Each new row is followed by its nearest point in the smallest flat space through zero that holds the last named rows.

J_203 (5 x 9)
[[-17  -7  31  15 -21  27   4  -7 -12]
 [ -9   0  -4  30   8  -5   7  -7   1]
 [ -5 -17  -4  31  22  14   3  18   6]
 [ 19  -3   2   8 -16  12   1 -16 -22]
 [-21 -13 -37 -12  15  17  16  10 -13]]
New rows:
[ 18 -12   6  21 -16   6 -18 -14   8]  [21 -2 15 20 -7  3 -6 -6 -4]
[-17  15 -12  16 -10 -16  13 -14  -7]  [-17  11 -10  13  -4 -14  12 -22  -6]
[-15 -23 -25   7   9  14 -21  -5 -25]  [ -4 -13 -21   6   6  18  11   2 -16]
[ -1  24 -25   2 -12 -23 -24  10  25]  [  4  14  -7  -8  10 -30  -5   0  18]
[ 8 -6  1  5 15 -8 21 23 -8]  [ 3 -7 -9  6 13  3  0 10  3]
[ -6 -25  -3   9  -5 -12  -7  12  12]  [-2 -4  2  7 10  0 -2 10  9]

J_640 (5 x 9)
[[-10 -22  13 -43 -12 -19  20 -11 -16]
 [ 29 -12  -6 -23 -45 -17   7  18   8]
 [ 19  18 -33 -31 -36 -27 -11  11  15]
 [ 27  -6   0  -9 -17 -16  -2 -24  47]
 [ 17  14 -17 -31 -21  -6 -15  -5  27]]
New rows:
[-21  23   7  -8  10  15  19  24  19]  [-5  8 -1 -3  7 14 -8  3 -4]
[-22  23  -3 -23   0  24  18  24   9]  [ -7  11  -4 -20   0  19 -10  10 -11]
[ -1  11 -24  16  21 -23   8 -23  16]  [ -7  12 -15  18  15 -28  -2 -22  16]
[-23  -3  14 -23  19  -8 -15  21   4]  [-13   4   1 -17   7   6  -2  -3 -11]

J_434 (5 x 9)
[[  5  15  -6 -14  13   1  16  -3   8]
 [  6 -14 -12 -28  13   4 -16  24  23]
 [-15  -6  -7 -15   8  -7   2  23 -21]
 [ 20  -3  -3  -9  25   5  -4   8  -4]
 [ 30  -2 -12 -34   1   5  16  -7 -22]]
New rows:
[  4 -14  11  15  -6 -28  -1  20  22]  [-10  -7   3  10  -2  -1 -15   8  15]
[16 -1 -6  1 27  0 37  3  5]  [12 17 -3 -8 26  2 17 -3 -1]
[ 37 -18  -4  16   6  13   0   7  -3]  [ 31 -12   4   5  10   9 -14  -5  -6]
[-35   5  -1   1  -4   5   6  -1   7]  [-28   9   0   3  -8  -7   7   5   8]
[ -7 -16  29 -17 -16   2  -4  -6   2]  [ -2 -10  -1  -4 -20   0  -6  -2   1]

J_914 (5 x 9)
[[  4  -6   5   6  -4 -27  11  -6   3]
 [ 26  22 -19 -18  18 -23  10 -26   6]
 [ 25   9  -8  27 -14 -20   0  -1  18]
 [ 35  18 -37  25  15 -22   9   6  19]
 [  8   9 -51   7  14  -3 -11 -21  20]]
New rows:
[-16 -20  -3  11  -9 -18   3  17  20]  [-13 -21  -3  22  -6 -15   4   8   5]
[-15 -12 -14  17 -21   1  14  14   3]  [-11 -16  -5  22  -6  -3  -1  12   5]
[  0  -1  20  -8  17  22 -13 -14 -11]  [ -6   5  10 -19   1  19  -6  -4  -9]
[ 17  -1   9  10   2 -14   7   5   5]  [ 14   4   6   9  -2 -15   9   6   2]

J_942 (5 x 9)
[[  2   3  22   1   6 -21 -18  28  13]
 [  2 -27   2  -7  -4  -2   9   7  14]
 [-14 -16   5   2  -2  -2  27   6 -13]
 [-20 -23 -29   4  33  11 -14  14  35]
 [ -4  -1  40  23  20  18  -3 -15  27]]
New rows:
[-7 18 13 -9 15  3 -8 27  3]  [ -7  11   9   6  12 -11 -13  18   2]
[ -4   4   6  34 -36  -1   5   2  -4]  [  2   5  14   2  -8  -2   9  -4 -12]
[ 40  39   9 -25  25 -26  43 -10   9]  [ 13  12  14  -3 -14  -6  -1  -6 -10]
[ 21   3  -6   8  16   1  15  23 -16]  [ -7   2  -2   0   0  -7   4  10 -10]
[ 14   3  14   3 -18   0 -23  16   6]  [ 16   6  14  -5  -7 -12 -16   8   9]
[ 17   8  21  -2   3  14 -11  17  -7]  [ 7 10 17  2 -2 -6 -9  3  2]

J_850 (5 x 9)
[[ 24  16 -16 -18   3  -5   8 -26  19]
 [-32  -9  -9  25   1  10   7   2   9]
 [-35  27  10  17   7  11 -11 -29 -17]
 [ -9   7  19  12   0  -9  -5  24  11]
 [  2 -33  20   1   9  -9  14  -1  19]]
New rows:
[ 12  -4  22   7  -7  -8  -6 -20   6]  [  4  -1  20  -5   8  -7   1 -13   4]
[  5  25  24  13  -8  23   3 -17  22]  [ -8  23  11   5   7  -6  -1 -15  16]
[ 13  -4   2  -8  -7  18  -5   2 -11]  [  9  -5  -4  -8  -3   3  -4   2 -16]

J_356 (5 x 9)
[[ 10  15  -5  -5   4   1   5  -5  -3]
 [ -3  -3  -1  -9 -15 -24   1   9   5]
 [ 21 -10  18  -3   3 -32  -7   2  -8]
 [ -6  20   3 -13   3  20   4  -5 -27]
 [ 19 -13   4  19   7 -17  15 -13 -27]]
New rows:
[ 29  10  -2   7   5 -10  -4  -8   7]  [ 27   8  -2   3  12 -11   1  -7   8]
[ -1  16 -23  -8   2 -35  -1 -14   6]  [ 13  13 -14  -8  -9 -24  11   0   8]
[  8  -8  -8 -38  -1  17   1   9  14]  [ -4  14  -1 -16  -2   6  -9   7  14]
[ 22  -7 -15  13  17  21  -5   0  -3]  [ 13   0  -2  16  18  16   1 -11   3]

J_110 (5 x 9)
[[-23  10 -12   7   1   6  -7 -23  -9]
 [  5  -4   5 -24   6  -7   2  10  32]
 [ 14   5 -14  19  25   7 -17  32  -6]
 [-38  -7   0  11 -21 -29  -6  -7 -24]
 [ -6 -15   6 -22  -1  11 -13  11 -17]]
New rows:
[ 12 -20  -6  -1  -8 -21  -3  12  25]  [  6  -5   6  -4  -1 -21   5  17  20]
[-12  -4 -29   0   6  -1   0 -11   9]  [-15   9 -11   1   8  -1  -6 -10   9]
[-25  37 -11 -37  11   9   1   8   1]  [-19   4 -10 -22  14  11 -15  -7  13]
[ -6 -14 -33   3 -21  -4 -12  25  -8]  [-10  -7  -3   5   2 -10 -13  19 -13]
[ 13  -2 -15  -1   7  -8   9   6  -2]  [ 9  1 -1  6  4 -2  1  8  4]

J_82 (5 x 9)
[[  0 -14   3   3 -16 -17   3  15 -18]
 [ 13  12  -6   1 -44  -6  20  31 -13]
 [-52 -20 -22  37 -19  -4  -5   6 -20]
 [-34  -6  24   7 -18  10  20 -13 -21]
 [  9 -10   1  -9 -19  -4  27  23 -27]]
New rows:
[ 22  19 -14  25  -9  25   5  15  -7]  [  7  17 -21   2 -13  12  10  14   6]
[ 22   4   4   0 -13  -5  17 -18 -21]  [  9   1  13 -10 -10   0  14   4  -9]
[-16  12   5  11  19  10  16  15 -14]  [-12  -3  -5   0   3  13  14  -1  -9]
[-22  -9  -6  -9  -3  16 -25  12 -14]  [-15  -9  -9   9   2   0  -2   0  -6]

J_996 (5 x 9)
[[  5 -15 -35  39  -3  -3 -19 -10 -12]
 [  2 -19  -4 -30  -2 -19 -15  -8  16]
 [ 22   2  -4  -1  -8  19  32  15  -7]
 [-17  -7 -16   0  37  -6  -2  -2   4]
 [-17 -19 -10 -19   7  18   0 -10  -2]]
New rows:
[-5  9 18 -7 11  7 16 -9  3]  [ -9  10  14 -10   8   8  11   4   1]
[-14  22   1  -1  41 -13 -26  -9  19]  [-24  10   6   2  36 -25 -17  -3  11]
[  5   4  19  19  21  25  35  -2 -12]  [ -4  16   4  12  14  25  29  13 -12]
[ -7   9 -13 -10   3  13  15  30   2]  [ 3  2 -1 -6 11 11 22 10 -2]

J_967 (5 x 9)
[[ 28  -7  -3  -8  24   4   7 -16  52]
 [-12 -15  -8  12 -15   6   6   5  21]
 [-15 -16  -6  15  -7 -18   7  -1  32]
 [-17   2  -7  10  16 -18  25  10   7]
 [-13   8  29  20   2 -11  -4   4  25]]
New rows:
[  7   7  19 -26  -4 -14   8  -9   0]  [  9   6   7  -6   9 -11  -7  -8  -3]
[ -8  10 -18   4   3  -4 -16 -20 -45]  [ -1   4  -8 -12  -6 -12  -9  -3 -43]
[-12   4  15 -10  23   9 -19   8   8]  [ 4 11 17  2  9  5 -3  1  5]
[ -7  22  -4  11   2  -2 -11  21  13]  [-9  6 12 10  2  1  4  7  6]

J_962 (5 x 9)
[[  6 -26 -37  -7 -27 -13  16  -5   7]
 [-21  48  30 -32  10 -31 -18 -11 -19]
 [-25  19  10  36  15  14  -8 -17   6]
 [ 16 -18 -11  22 -27   4 -15 -25  14]
 [  1 -21  17 -10   5 -10  -4 -18  17]]
New rows:
[ -5 -14  -9 -17  24  19   3 -23  17]  [ -9 -19   6   0  12  -1   8  -8  15]
[-19  -9  19 -13   3  22   0 -23   6]  [ -9  -7  16   2  13  -2  -3 -13  12]
[-19  -1  24 -15  -4  12  -6   9  15]  [-3 -1 17 -6 14 -1 -2 -1  3]
[ -7 -12 -23  13 -10  -9 -17 -24  -7]  [ -4  -2 -16  12 -20  -7  -5 -22   7]
[ -3  -7  -1 -13 -17   4 -18 -25 -13]  [  6   2   1  -4 -16 -11 -13 -17   1]

J_697 (5 x 9)
[[-10  25  -3 -12   8 -22 -14 -23 -10]
 [ -2 -21 -21  17   3  11  -3  -9  14]
 [-10   8  -1 -42   5  -3 -23   9  -5]
 [-16  17 -11  25  -3  -2 -33  -7  -3]
 [-10  16   1  25 -11  -6 -12 -10  14]]
New rows:
[-7 18  2  4 -6  1 27 12  0]  [ 6  7 15  5 -7 -3 13  5  0]
[  4  22  -3   2  29  16 -19   8  37]  [-11   1  -5  -2  -7   3 -17   1  19]
[ -7   0   0 -10  14   1 -26   7   6]  [-10   2  -7 -13   1   3 -22   5   1]
[  0  -3 -15 -26  -7  -3   4   3  -1]  [  0  -6  -3 -24   5   0  -1   0   2]

J_971 (5 x 9)
[[ 16   0   9  -7 -24  13   7  23 -13]
 [  8  15  -9   1 -19 -23   9   5 -16]
 [-10  -8  -6  21 -10  13  10  21 -19]
 [ 15   4 -18   6  11   2  15   6  11]
 [ 16  -5  13   8  -2  -5 -10 -25 -23]]
New rows:
[-1 14 25 19 12 23  0  2  2]  [  1 -12   7   6   6  18  -3   0  -1]
[ 14 -21  11  12  22  10   4  10  16]  [ 10 -12   0   6  17  23   3   0  11]
[-23  -2  -2 -25  17  21   3  -1  -7]  [-17  -7   6  -5   6  12  -7   4  12]
[  1  15   1  17 -20 -20  10   2 -14]  [  1  10  -8   8 -17 -19   7   3 -21]

J_895 (5 x 9)
[[ 11 -10 -21   3  -9  -6   7   3 -24]
 [ -7   1  21   3 -10 -18  14  16 -20]
 [ -9 -15 -34  16   8   0  -2  14 -18]
 [-17  10 -28  30  -1 -11  -7  -7   0]
 [ -9  17 -10  25 -17 -19   5   9  -8]]
New rows:
[ 20 -18  13   2 -18 -27  13   0  -6]  [ 12  -1  11  -6 -16 -14  13  -2 -20]
[ 28  -4 -12 -19  28  23  11 -13   0]  [ 21 -17 -11 -22  10  21  -5 -12   4]
[  6 -12  -6 -16 -10 -14  -2  -2  30]  [ 9  5  0 -7 -2  7 -3 -6 11]
[-12  12  -2   2   5   3  15  10   9]  [-8  7  3  6  1  1 -1 12  7]
[  8  -2  -6 -23 -22   9   2  -5   9]  [ 21   3  -1 -13  -9   8   1  -4   6]
[ -1 -13 -11   2 -11  -8  -5   5 -12]  [  2  -6 -11   4  -3  -5   4   4 -14]

J_690 (5 x 9)
[[-19  17 -19   6   9 -17  -3  -4   5]
 [  3  -4 -15 -12   1 -20  39   0   5]
 [-11  -8 -15  28  -8 -20  32 -14 -17]
 [ 12   9 -23 -14   4 -12 -17   4  -1]
 [ 20  -4  -3   0  -9 -10 -18 -12  25]]
New rows:
[-14   2   4  16 -24 -13 -10  -1  12]  [ -7   1   2  19  -5  -6  -8 -13  11]
[ -2   2  -5  21 -10  20 -19   8   0]  [ -3   1   6  14  -3   9 -22  -3  -8]
[-11  21 -12  -8  13   0 -25 -24   0]  [-11  18 -12   2   8  -6 -26  -1   6]
[  5  -2 -25 -16   4  10  18  -9  -4]  [  6  -1 -12 -13   2  -8  15   6  -6]
[-10 -19 -22   9  16 -13 -12 -21   6]  [ -3   5 -15  13  -2 -16  -7 -11   5]

J_780 (5 x 9)
[[  7   4  -1   2   4 -15   6  16  -1]
 [ 12  16  39  12  -2  -9 -15   8 -24]
 [-18  -6 -24  12  24  -8   6  18 -14]
 [ 27  10 -14   2   9  -7   1  17   6]
 [ 30 -10  17   1 -28  23  18   2   5]]
New rows:
[-18  22   9   6  -2  -2 -11  -9  10]  [-11   8   8  -5   2  -7 -15 -12   1]
[-20 -13  20  -7  16  23  19 -22 -10]  [-24 -15   8   4  -8  18   3 -14 -10]
[ -2  16 -14 -11 -18   0 -12 -12   5]  [  1   6  -4 -10  -2   0 -10 -14  13]
